The rows come from 4 hidden closed curves, with some noise, and rows from the same curve form a group. Each curve winds through 8 dimensions. The rows are also pushed far along 5 directions, which tell nothing about the answers.
In the rows, 128 means zero.
Known rows, each followed by its group:
[155 125 137 150 111 166 119 169 123 192 132 148 119 157 126 124 157 131
 143 125  76] | J_593
[133 130 101 123 140 133 129 193 159 143 110  98 139 164 149 137 129 135
 111 141 142] | J_458
[107 126 145 122 115 100 123  61 131  95 160 118 125 130 171 115 128 121
 128 114 160] | J_789
[114 138 145 127 140 161 141  74  89 105 159 140 135 106 155 114 128  85
 151 147  91] | J_789
[146 106  73 121 178 138 128 196 130 180 109 136 138  96  94  99 116 105
 116 169  98] | J_523
[142 121 148 131 101 120 100  73 102 119 147 147 105 139 122 124 129 145
 164  85 105] | J_458
[161 101 111 138 127  92  72 103 102 132 153 134 120 177 147 106 150 144
 158  78 148] | J_458
[122 156 127 116 130 107 137 121 147  99 104 114 125 134 131 160 102 145
 120 112 160] | J_523
[153 138 136 163 129 198 137 183 156 167 145 104 124 179 154 141 167 161
 127 129 108] | J_789
[145 106 137 155 123 125 110 141 113 162 133 124 113 148 130 124 163 155
 139 109 131] | J_523
[131 131 153 144 114 150 149 102 124 132 117 142 134 107 121 123 137 140
 124 152 128] | J_458
[107 111 121 129 162 152 137 124 103  92 167 143 155 119 139  96 126  79
 110 161 115] | J_523
[120 117  98  99 107  40 100 126 137 110 118 109 131 104 119 127 130 117
 104  88 155] | J_789
[139 148 109 115 121 100 122 153 138 119  83 102 130 146 123 152 113 153
 130 112 156] | J_789
[ 96 105 152 151 171 197 163 134  97 134 171 166 116 101 133 104 109  71
 128 168  75] | J_523
[142 147 123 117  87  77 113 129 174 148  97  98 128 138 138 138 144 173
 121 100 165] | J_458
[ 77  98 110  87 132  60 131 100 120  82 153 116 134  84 131 106 107 100
 126 117 162] | J_789
[ 78 133 147  96 107  99 149  87 140  70 124 127 135 109 146 137  91 112
 117 140 156] | J_593
[110 138  94 105 159 108 145 158 133 109 110  87 132 117 136 156 113 111
 126 142 168] | J_789
[128 112 143 138 129 115  99  62  93 126 163 157 124 107 123  99 139 107
 145 110 113] | J_789
[137 135 140 140 123 164 132 127 134 132 138 119 136 121 125 135 156 148
 130 122  93] | J_593
[113  74 123 124 128 123 108 129 113 129 162 171 129  92  80  72 113 112
 129 120  82] | J_458
[121 118 112 112 126 126 139 158 142 156 122 131 124  82  79 123 126 131
 132 133 106] | J_789
[137 130  98 127 137 142 129 208 157 147  89 115 136 151 133 151 112 117
 100 139 126] | J_458
[101 135 121 107 124  74 135 105 133  87 120 105 130 102 147 143 114 105
  99 116 163] | J_789
[108 156 178 140 121 144 174  76 145 115 117 128 125 123 160 149 124 159
 117 160 158] | J_593
[116 110 120 123 128 121 115 142 105 119 161 141 136 152 140 109 140  93
 142 120 130] | J_593
[142 142 128 159 135 183 158 199 149 158  88 115 142 122 109 141 137 139
  99 154 118] | J_458
[126 102 121 132 132 113  82 117  89  94 185 149 140 166 129 101 141  98
 148  88 135] | J_593
[151 155 140 123  81  89 117 112 167 151  88 129 117 101  84 148 136 182
 120  84 122] | J_523
[174 144 139 158 115 165 102 131 123 172 134 133 112 182 145 127 151 146
 165 101 106] | J_593
[117 158 124 125 135 137 168 155 177 126 110  83 123 139 175 159 122 137
  94 151 172] | J_789
[104 144 141 143 147 157 163 154 129 101 119  86 128 154 175 169 127 117
 111 159 175] | J_593
[140 157 169 157  93 136 146 121 169 168  94 113 105 118 128 145 138 181
 111 113 127] | J_523
[109 108 115 104 119  53 118 117 117 104 123 105 120 136 143 142 131 137
 135 104 192] | J_523
[120 135 154 134 126 172 138  90 131 127 150 148 132 105 107 126 130 124
 140 145 101] | J_789
[117 151 167 145  99 129 133  93 141 125 127 103 130 142 164 138 153 154
 127 118 153] | J_458
[118 116 135 153 174 175 112 154  84 102 158 137 136 194 165 140 121  97
 136 132 100] | J_593
[128 126 132 121 114 155 165 166 150 159 108 135 127 121 115 135 130 143
 119 175 120] | J_523
[130 143 130 162 169 188 162 194 145 159  90 100 129 140 144 149 125 148
 103 170 127] | J_523
[129 116 167 125  76 111 104  44 125 122 157 163 134 100 106  98 154 158
 147  96  94] | J_593
[146  88  93 128 129 103  81 196 123 135 148 103 128 198 146 141 171 146
 124  89 138] | J_458
[148 159 115 130 128 103 117 105 122 112 116  87 126 167 179 147 140 133
 139 113 183] | J_523
[156 127  99 115 120 100 102 131 129 115 135 117 146 161 127 116 147 141
 140 115 166] | J_593
[179 136 101 122  98  64  99 136 163 177  94 107 108 145 116 136 153 192
 136  74 163] | J_458
[116 141  89  81 136  84 145 129 137 118 109 106 136  74 121 131 113  97
 118 142 133] | J_789
[139 134 145 121  95 105 126 117 157 162 101 168 114  82  59 129 115 155
 107 126  96] | J_593
[145 140 167 163  90 127 111  84 121 128 112 128 131 132 127 126 152 160
 133  93 148] | J_458
[116  84 115 125 141 128 106 123 105 134 172 143 132  94 111  87 138 100
 137 113  84] | J_593
[107 125 141 107 102  36 103  65 122  79 135 131 123 116 117 132 121 130
 125  85 189] | J_593
[146 133  95 122 141 129 132 196 152 144 111 110 142 130 110 136 142 146
 103 128 115] | J_523
[113  74  62  80 165  72  86 160  91  94 155 146 140 140 112 101  95  74
 148 114 133] | J_523
[111 114 158 147 131 187 142 134 127 132 152 160 126 143 134 109 112 116
 127 155  96] | J_593
[132 120 119 158 170 167 129 171 101  94 132  95 157 184 169 138 149 131
 121 146 166] | J_458
[121  78  88 118 150  94  78 151  85 102 165 114 142 157 142 102 141  91
 138 109 150] | J_593
[127 108 139 136 102  95  86 105 113 128 153 113 133 153 152 112 168 140
 138  90 146] | J_458
[115  99  51  79 167  56  90 132  89  83 150 104 153 117 142 106 120  68
 140 115 150] | J_789
[146 179 129 143 125 145 162 170 156 156  87  76 110 145 163 180 143 147
 112 123 142] | J_789
[134 100  97 123 135 115 119 181 126 170 130 121 120 106 107 113 141 119
 122 126 110] | J_458
[105 126 116 124 162 127 128 126 134  80 163 108 140 154 166 129 118 116
 121 117 155] | J_789
[113  76 145 109 105 103  99  55  73 118 176 188 125 104 105  78 131 103
 173 123  92] | J_523
[110 109 104 109 164 124 120 147  95  87 152 134 131 164 148 133  97  87
 146 132 141] | J_523
[113 130 176 144  95 146 146  80 135 132 124 165 128  63  82  97 118 145
 123 129  99] | J_458
[116 150 145 131 127 116 129  89 129 105 108 107 126 126 157 136 107 138
 129 119 146] | J_523

New rows. What belongs after each?
[134  72  83 122 139 105  99 213 134 154 138 124 123 147 108 116 136 125
 111 109 119] | J_458
[166 150 110 131 115 110 121 144 176 167 107 100 116 150 149 136 143 165
 118 112 151] | J_789
[158 116 127 137 115 138  91 126 115 140 150 155 118 182 127 114 131 129
 159  99 115] | J_523
[115 116 174 135  81 107 126  73 134 138 140 142 101 115 131 129 137 145
 129 105 135] | J_458
[102 131 113 112 163 109 129 114 102  65 118 117 143 146 160 130  84 101
 135 142 169] | J_789
[136 133 190 149  88 137 133  24 112 133 135 168 109 113 137 117 136 146
 150 123 126] | J_458
[119 110 167 142 118 142 110  91  88 127 143 160 131 133 128 126 144 119
 134 142  86] | J_593
[155 140 142 154 122 168 101 125 111 126 161 140 124 185 141 123 141 127
 162  91 114] | J_593
[127  90 118 132 133  82  92 126  99 132 145 124 123 139 130 111 150 134
 141  97 151] | J_523
[ 96 167 164 120 104 132 160  88 165 114 110 130 132  95 135 143 101 130
 109 138 128] | J_458
[138 142 153 150  98 144 141 136 157 152  99 130 129  95  88 123 138 171
 113 118 121] | J_458
[165 120  72 121 153 149 105 193 128 155 136 111 156 147 118 120 168 114
 124 147  98] | J_789
[154 134 129 112  81  93 121  87 169 186 102 162 110  68  84  96 118 144
 124 122  98] | J_789
[129 110 123 131 120 137 137 167 152 167 128 141 117 108  98 111 125 125
 115 139 116] | J_593
[141  97  71 102 144  90  84 190 122 152 130 143 133 133  93 109 119 104
 129 104  92] | J_593
[127 143 113 125 146 120 130 140 141  86 119 104 135 190 174 147 105 130
 121 136 199] | J_523
[ 98 110 137 134 160 206 175 173 122 146 152 151 130  86  99 115 115  96
 131 178  63] | J_789
[173 133 110 139 120  98 102 134 144 189 111 121 107 123 116 113 147 157
 138  91 126] | J_523
[ 93 114 162 134 152 140 154  57 103 117 151 163 126  82 138 102 107 106
 129 168 109] | J_593
[ 93 165 151 124 138 129 164 101 138  76  93 110 122 132 166 165  72 115
 113 145 175] | J_789
[122 129 120 126 122 110 133 162 145 132 124  89 121 140 136 146 146 155
 131 107 160] | J_789
[106 125 112  95 121  61 119  80 156  91 144 119 127  99 134 110 107 123
 118 101 162] | J_789
[119 130 191 142  96 111  98  31  96  95 135 156 121 154 146 140 127 149
 144 110 129] | J_593
[101 163 135 119 142 103 147 130 142  83  97  92 119 157 171 187  92 128
 112 120 182] | J_593
[ 81 111 134 110 148 153 149  99 110  81 163 140 149  75 125 107 109  82
 124 152  87] | J_593
[135 150 104 103 112  82 139 143 154 102  74  81 142 126 129 164 134 166
 113 130 191] | J_458
[170 144 100 105  84  62 100 125 163 144  98 112 135 135  98 132 162 186
 131  96 174] | J_593
[147 141 145 145 123 164 128 116 143 135 133 152 129 155 130 118 122 140
 127 143 126] | J_523
[111 135 119 126 154 127 133 132 146  87 152 103 134 152 162 141 117 130
 118 117 161] | J_789
[104 157 202 146 113 165 157  70 124 115 112 159 116 117 134 161 105 140
 114 156 100] | J_593
[106 132 113 107 150 109 137 139 118  83 126 111 121 165 162 158  97 107
 141 126 177] | J_523
[124 139 164 129 101 106 133  56 136 146  97 144 118  73 107 117 114 155
 129 130 125] | J_523
[117 141 161 138 106 141 133  94 129 111 110 140 128 134 151 142 105 114
 122 127 132] | J_458
[139 131  96 130 161 156 140 202 147 122 120  97 155 161 137 147 146 147
 104 152 135] | J_593
[122 109  96 122 151 124 102 150  91  81 122 108 159 168 160 130 120  93
 130 138 156] | J_458
[100 135 167 127 108 105 150  68 130 104 125 127  93 108 146 149  97 131
 134 110 158] | J_458
[117 114 110 113 158 138 142 126 113 125 125 156 140  96 116  94  90  92
 128 171 103] | J_789
[136 123  90 115 149 129 140 180 154 167 112 118 131 116 118 113 124 132
 119 152 120] | J_458
[129 135 114 117 129  70 101  81 137  89 142  95 127 164 187 127 125 133
 130  91 196] | J_789
[116 105 116  87 104  51 119  78 141 129 124 156 133  70  93  95 121 138
 121 132 140] | J_593
[147 133 148 166 132 192 156 192 127 169 119 109 113 186 155 165 166 162
 135 148 128] | J_523
[114 171 172 132 102 137 154  71 148 127 125 128 126  82 122 137 134 143
 128 123 109] | J_458
[138 135 126 125 107 132 137 159 152 150 117 132 107 143 122 144 118 130
 127 121 131] | J_523
[116 118 162 174 155 190 137 131  82 113 176 123 120 175 172 125 149 132
 159 117 119] | J_789
[167 105 128 140  88 128  88 150 129 166 140 134 118 187 127 117 166 160
 147  98 125] | J_523
[149 106 143 145  99 101  77  99  95 134 147 127 125 165 132 120 176 148
 146  94 144] | J_593
[128 128 118 119 128 109 104 113 104  84 128 113 136 147 132 132 119 133
 147 101 146] | J_458
[117 115 148 143 139 177 156 151 108 139 141 135 122 146 145 139 140 121
 139 160 117] | J_523
[151 115 156 171 121 159  99 125 101 136 152 125 102 192 155 133 148 151
 156  81 121] | J_458
[146 133 133 156 133 183 112 145 104 115 177 134 138 204 159 116 152 113
 163 113 136] | J_593
[149 108  96 128 153 124  88 131 110 121 159 125 152 147 135 110 160 109
 124 128 122] | J_789
[138  88  97 121 146 114  92 137  97 130 160 147 148 153 131  85 147 116
 142 138 128] | J_593
[130 178 147 133 111 132 178 131 181 126  92  96 128 116 142 163 134 158
  88 151 171] | J_523
[ 96 131 155 119 138 160 161  70 116  84 152 159 150  87 122 111 111 109
 123 176 110] | J_593
[ 67 121 116  74 118  47 157  97 148  83 124 108 125  53 120 126  93 113
 113 126 178] | J_789
[120  96 125 122 124 108  98  90 107 123 152 153 134 122 134  87 118  96
 130 133 123] | J_789
[126 138 113 139 152 164 165 199 159 150 113  85 123 122 139 156 139 136
 104 139 124] | J_593
[144 134 134 122 100 104 123  93 150 135 127 144 133 114 112 107 138 155
 122 121 135] | J_523
[159 135 138 146 119 172 160 152 155 193  99 150 112 110 109 132 136 152
 119 157  94] | J_458
[125 114 132 142 157 161 130 118 103 112 152 132 128 179 184 122 122 111
 146 152 137] | J_458
[144  92 118 130 116 138 111 176 130 158 150 141 121 153 113 126 157 142
 122 115  90] | J_458
[140 158 146 150 135 177 135 133 143 126 129 103 129 169 148 167 151 154
 136 130 145] | J_789
[ 95 147 144 104 125 107 176  80 136  80  93 111 131 114 168 161  94 118
 113 169 194] | J_458
[106 127 131 120 123 129 141 126 129 106 100 135 141 102 124 133  94  92
 106 147 131] | J_458
[105 125 125  85 106  45 131  56 133 125 114 148 120  68 115 104  94 112
 136 135 160] | J_593
[ 83 128 145 106 131 141 160  98 138 105 130 152 136  97 146 118  79  88
 114 177 116] | J_458
[122 125 105 123 154 151 163 182 160 162 112 112 127  70  99 134 125 123
  98 155  92] | J_593
[124 109 100 105 118  77  93 151 132 103 117 112 140 164 133 133 123 135
 122 110 160] | J_593
[124 155 136 126 129 166 168 145 150 156  77 133 133  76  95 147 107 121
 104 186  99] | J_523
[ 97 139 122 123 150  76 126 100 113  72 135  68 134 150 191 142 127 123
 133 109 214] | J_458
[ 81 129 182 133 113 139 174  80 139  98 132 140 103 104 145 143  93 126
 112 141 144] | J_458
[102  93 100 126 190 104  95 126  81  76 144 110 153 152 164 107 107  96
 130 132 160] | J_523
[124 131 173 140  87 131 108  62 105 103 146 121 125 158 164 133 151 141
 156 103 138] | J_593
[114 133 161 160 133 174 123 104  91  85 130 126 148 155 162 131 122 100
 134 133 133] | J_458
[151 174 164 144  94 148 156 100 172 170  84 128 107 121 133 151 117 166
 118 137 132] | J_789
[110 164 151 118 125 130 173 148 165 126  65 116 122 115 121 184  96 152
  84 173 141] | J_593
[ 78 105 158 124 136 154 154  85 102  99 173 155 127  82 121 102 111  94
 144 146  95] | J_789
[118 111 126 140 159 150 102 141  72  65 153 118 157 197 166 130 135 115
 147 128 142] | J_789
[155 122 144 150 103 152 131 152 138 197 121 134  95 121 111 134 152 153
 134 114  95] | J_458
[123  90  95 110 139 128 116 155 138 147 166 141 138 107 112  84 134 100
 117 138  90] | J_789
[111 162 150 140 122 162 193 173 187 137  79 106 117 101 114 164 103 165
  90 153 147] | J_458
[151 144 140 116  80  76 109  60 144 118 119 129 132 123 114 126 154 181
 138  97 164] | J_593
[127 143 188 183 124 191 137  89 100 109 133 135 134 154 163 133 140 132
 135 131 130] | J_458
[128  95 114 123 161 137 116  96  97 139 158 166 135  75  96  82 121  97
 135 150  69] | J_593
